The rows are grouped in 2 different ways at once. Each group adds its own fixed numbers to the row, and there is some noise. The rows also spread widely along 2 directions, which tell nothing about the answers.
Some rows, each with its group in each grouping after it:
-13 -15 -6 5 -7 7 1 13 8 2 -24 -2 -2 -13 -7 -9 : (2) K_901
-1 -6 11 9 12 -3 -16 0 -6 20 -21 -20 -7 5 9 -4 : (1) K_994
5 -19 -3 10 3 6 -6 13 7 11 -23 -14 1 -13 5 9 : (0) K_262
-20 -12 -7 -6 3 0 -12 14 14 13 -26 -20 -4 -11 7 8 : (1) K_837
-19 -10 14 15 -1 6 -7 0 6 3 -4 -7 -9 -8 5 -12 : (2) K_837
-4 -13 1 12 3 1 2 10 2 -2 -20 0 7 -12 1 11 : (0) K_994
-3 -10 6 9 1 2 9 4 10 -4 -11 2 0 -13 10 10 : (0) K_982
-5 -8 6 2 1 -3 -5 5 10 21 -29 -16 -12 -3 20 7 : (1) K_982
5 -8 9 9 0 4 0 6 8 8 -11 -21 -2 2 10 5 : (0) K_460
4 -17 1 14 -1 5 1 12 1 6 -20 -5 3 -7 0 3 : (0) K_901
-18 0 -11 4 -4 3 6 16 19 -7 -20 -10 -2 -9 -12 11 : (1) K_460
0 2 -1 16 -4 1 -5 6 5 9 -10 -21 -4 -11 -4 -2 : (1) K_262
-6 -12 6 0 3 2 0 9 10 15 -29 -14 -11 -9 19 8 : (1) K_982
-4 -2 17 20 -3 4 -3 2 7 -4 2 -5 -5 -15 3 1 : (0) K_837
-12 -6 -3 -2 -4 4 9 10 20 2 -22 -8 -8 -16 3 13 : (1) K_982
3 -10 6 5 3 4 -12 8 -2 23 -28 -22 -6 4 11 -7 : (1) K_901
-10 -19 -5 1 -7 5 0 9 9 4 -24 -2 1 -11 -5 -7 : (2) K_901

New rows. What belongs after each?
9 -11 11 15 7 4 -5 10 1 18 -10 -18 -1 -9 6 0 : (0) K_262
-12 -11 9 -3 -4 2 8 5 10 8 -15 -7 -1 -14 4 -8 : (2) K_982
2 -12 9 19 2 1 -3 0 -5 3 -9 1 5 -8 1 -2 : (0) K_994
8 -16 11 5 3 0 -9 8 4 19 -16 -28 -4 11 19 5 : (0) K_460
-9 -8 -2 17 -2 6 3 11 10 -8 -10 -1 -2 -19 1 9 : (0) K_837
-9 -6 13 5 -4 2 9 1 9 -7 -7 -3 -5 -12 0 -7 : (2) K_982
-11 -4 8 10 10 1 -15 2 8 13 -15 -21 -15 -6 11 0 : (1) K_837
-12 -8 -12 8 -11 5 0 16 14 -3 -26 -4 -2 -16 -13 6 : (1) K_901
-8 -6 8 5 3 -1 2 9 12 6 -20 -15 -12 -8 9 6 : (1) K_982
-5 -1 5 3 3 1 -8 12 8 18 -22 -32 -13 6 10 -1 : (1) K_460
-18 -23 -11 -3 -6 5 1 18 21 8 -28 -13 4 -9 0 6 : (2) K_460
-9 -22 7 -8 2 -1 4 9 16 13 -29 -10 -2 -10 15 1 : (2) K_982
-13 -3 5 12 2 2 -13 4 8 3 -6 -16 -9 -13 3 -4 : (1) K_837
-6 -20 -7 -2 -5 4 1 17 13 4 -25 -15 4 -7 7 20 : (0) K_460
6 -16 17 11 -1 2 2 4 5 6 -13 -11 -5 -4 20 3 : (0) K_982
-15 -25 0 -9 9 1 -12 16 4 21 -37 -11 5 -7 8 -3 : (2) K_994
-2 -16 13 10 4 3 -11 6 4 11 -11 -12 -8 -10 17 6 : (0) K_837
-9 -7 -3 13 -5 7 -1 9 9 -5 -8 -9 5 -23 -13 -7 : (2) K_262
-17 -31 -6 -14 6 3 -8 17 5 21 -43 -13 8 -8 1 2 : (2) K_994
-7 -9 4 12 -11 5 0 2 5 0 -17 -6 -2 -8 -6 -19 : (2) K_901
-3 -11 -2 6 9 3 -14 10 1 15 -28 -14 -4 -6 3 0 : (1) K_994
1 -22 4 9 10 2 -12 10 -6 25 -28 -9 6 2 14 8 : (0) K_994
5 -22 -1 6 7 5 -10 14 7 27 -20 -24 5 -7 10 9 : (0) K_262
3 -29 -3 2 -1 6 -11 14 3 17 -38 -11 2 -4 5 7 : (0) K_901
-20 -22 -6 -6 -6 3 12 14 23 -2 -24 2 3 -21 -2 4 : (2) K_982
-6 3 0 9 -8 2 -1 9 12 2 -13 -17 -7 0 -2 5 : (1) K_460
-8 -11 -15 6 -5 3 -1 10 7 -5 -23 -4 1 -15 -8 -2 : (1) K_901
-13 -15 -12 -4 9 -2 -13 16 4 21 -40 -12 2 -4 9 10 : (1) K_994
-12 -10 0 4 6 -2 -7 10 -2 12 -28 -12 -2 -4 0 7 : (1) K_994
-3 -19 6 6 -2 6 -3 6 2 16 -21 -11 -4 -4 5 -13 : (2) K_901
-22 -21 -10 2 -1 3 1 13 7 -3 -25 2 9 -15 -9 -5 : (2) K_994
-18 -8 -11 5 3 -1 -5 11 8 -1 -20 -5 3 -14 -11 5 : (1) K_994
-9 -13 10 16 2 1 -2 -1 -2 8 -11 -5 1 -5 0 -20 : (2) K_994
-9 -9 8 5 -7 1 14 2 15 -3 -12 0 -4 -15 0 -4 : (2) K_982
-15 -14 5 3 -6 1 12 7 15 -1 -16 -5 -1 -17 -1 -3 : (2) K_982
0 -9 1 16 0 9 1 5 4 14 -10 -19 -2 -14 -5 -13 : (2) K_262
5 -14 16 3 4 0 1 5 9 13 -15 -9 -6 -7 16 5 : (0) K_982
-7 -7 8 13 5 0 -4 -1 -7 9 -10 -7 -2 -3 3 -18 : (2) K_994
-21 -5 -15 2 -3 0 -4 13 18 -4 -22 -11 -7 -20 -1 16 : (1) K_837
-7 2 4 9 -6 1 7 -1 13 0 -12 -10 -9 -12 2 1 : (1) K_982
-14 -11 5 4 -8 1 8 6 19 0 -18 -5 -2 -20 3 -2 : (2) K_982
-15 -3 -3 8 -5 2 -4 8 15 -8 -15 -12 -3 -20 -3 4 : (1) K_837
-5 -18 7 8 -7 7 -10 6 4 13 -19 -12 -2 -1 0 -16 : (2) K_901
-5 -4 4 11 7 -1 -12 5 -2 12 -21 -13 -4 -2 1 -5 : (1) K_994
-4 1 8 17 -2 3 -3 6 7 0 -8 -25 -9 5 -2 -7 : (1) K_460
-20 -7 -1 7 -2 3 -7 12 14 5 -21 -15 -8 -12 3 6 : (1) K_837
-10 -13 0 5 10 -3 -15 10 -2 20 -29 -17 1 -1 5 2 : (1) K_994
-9 -16 8 5 5 -1 -5 7 0 15 -21 -7 3 0 1 -11 : (2) K_994
-6 -9 9 5 -8 5 0 7 9 5 -16 -16 -1 -3 2 -6 : (2) K_460
-8 -9 -15 3 -1 0 -5 15 10 4 -34 -7 -3 -10 -3 6 : (1) K_901
-4 -10 3 12 2 -1 -5 8 -2 5 -17 0 6 -8 -2 7 : (0) K_994
-16 -9 13 14 -2 7 2 1 7 -2 -2 -5 -6 -12 1 -14 : (2) K_837
-6 2 8 23 4 1 -7 -1 -5 2 -9 -7 -4 -5 -3 -9 : (1) K_994
2 -13 10 6 0 2 7 7 13 9 -16 -7 -2 -8 15 9 : (0) K_982
-2 -12 -8 4 8 5 -11 12 9 22 -27 -29 -7 -13 6 10 : (1) K_262
8 -9 6 20 3 6 0 4 4 8 -5 -10 1 -13 -2 1 : (0) K_262
-9 2 -12 9 0 6 3 15 13 0 -19 -15 1 -24 -14 8 : (1) K_262
-6 -15 -4 0 -1 4 -1 19 13 9 -19 -14 2 0 7 12 : (0) K_460
-18 -18 -6 -2 -11 1 15 7 22 -3 -22 0 2 -21 -1 6 : (2) K_982
-12 -7 -4 -1 -1 0 -1 10 16 3 -24 -10 -5 -9 4 9 : (1) K_982
-7 -25 -7 -4 5 6 -6 18 12 21 -26 -20 5 -11 0 5 : (2) K_262
-2 1 -5 12 -1 5 -5 13 10 1 -14 -16 -2 -18 -9 3 : (1) K_262
-17 -31 -1 -9 -3 5 8 17 19 14 -38 -10 3 -14 10 11 : (2) K_982
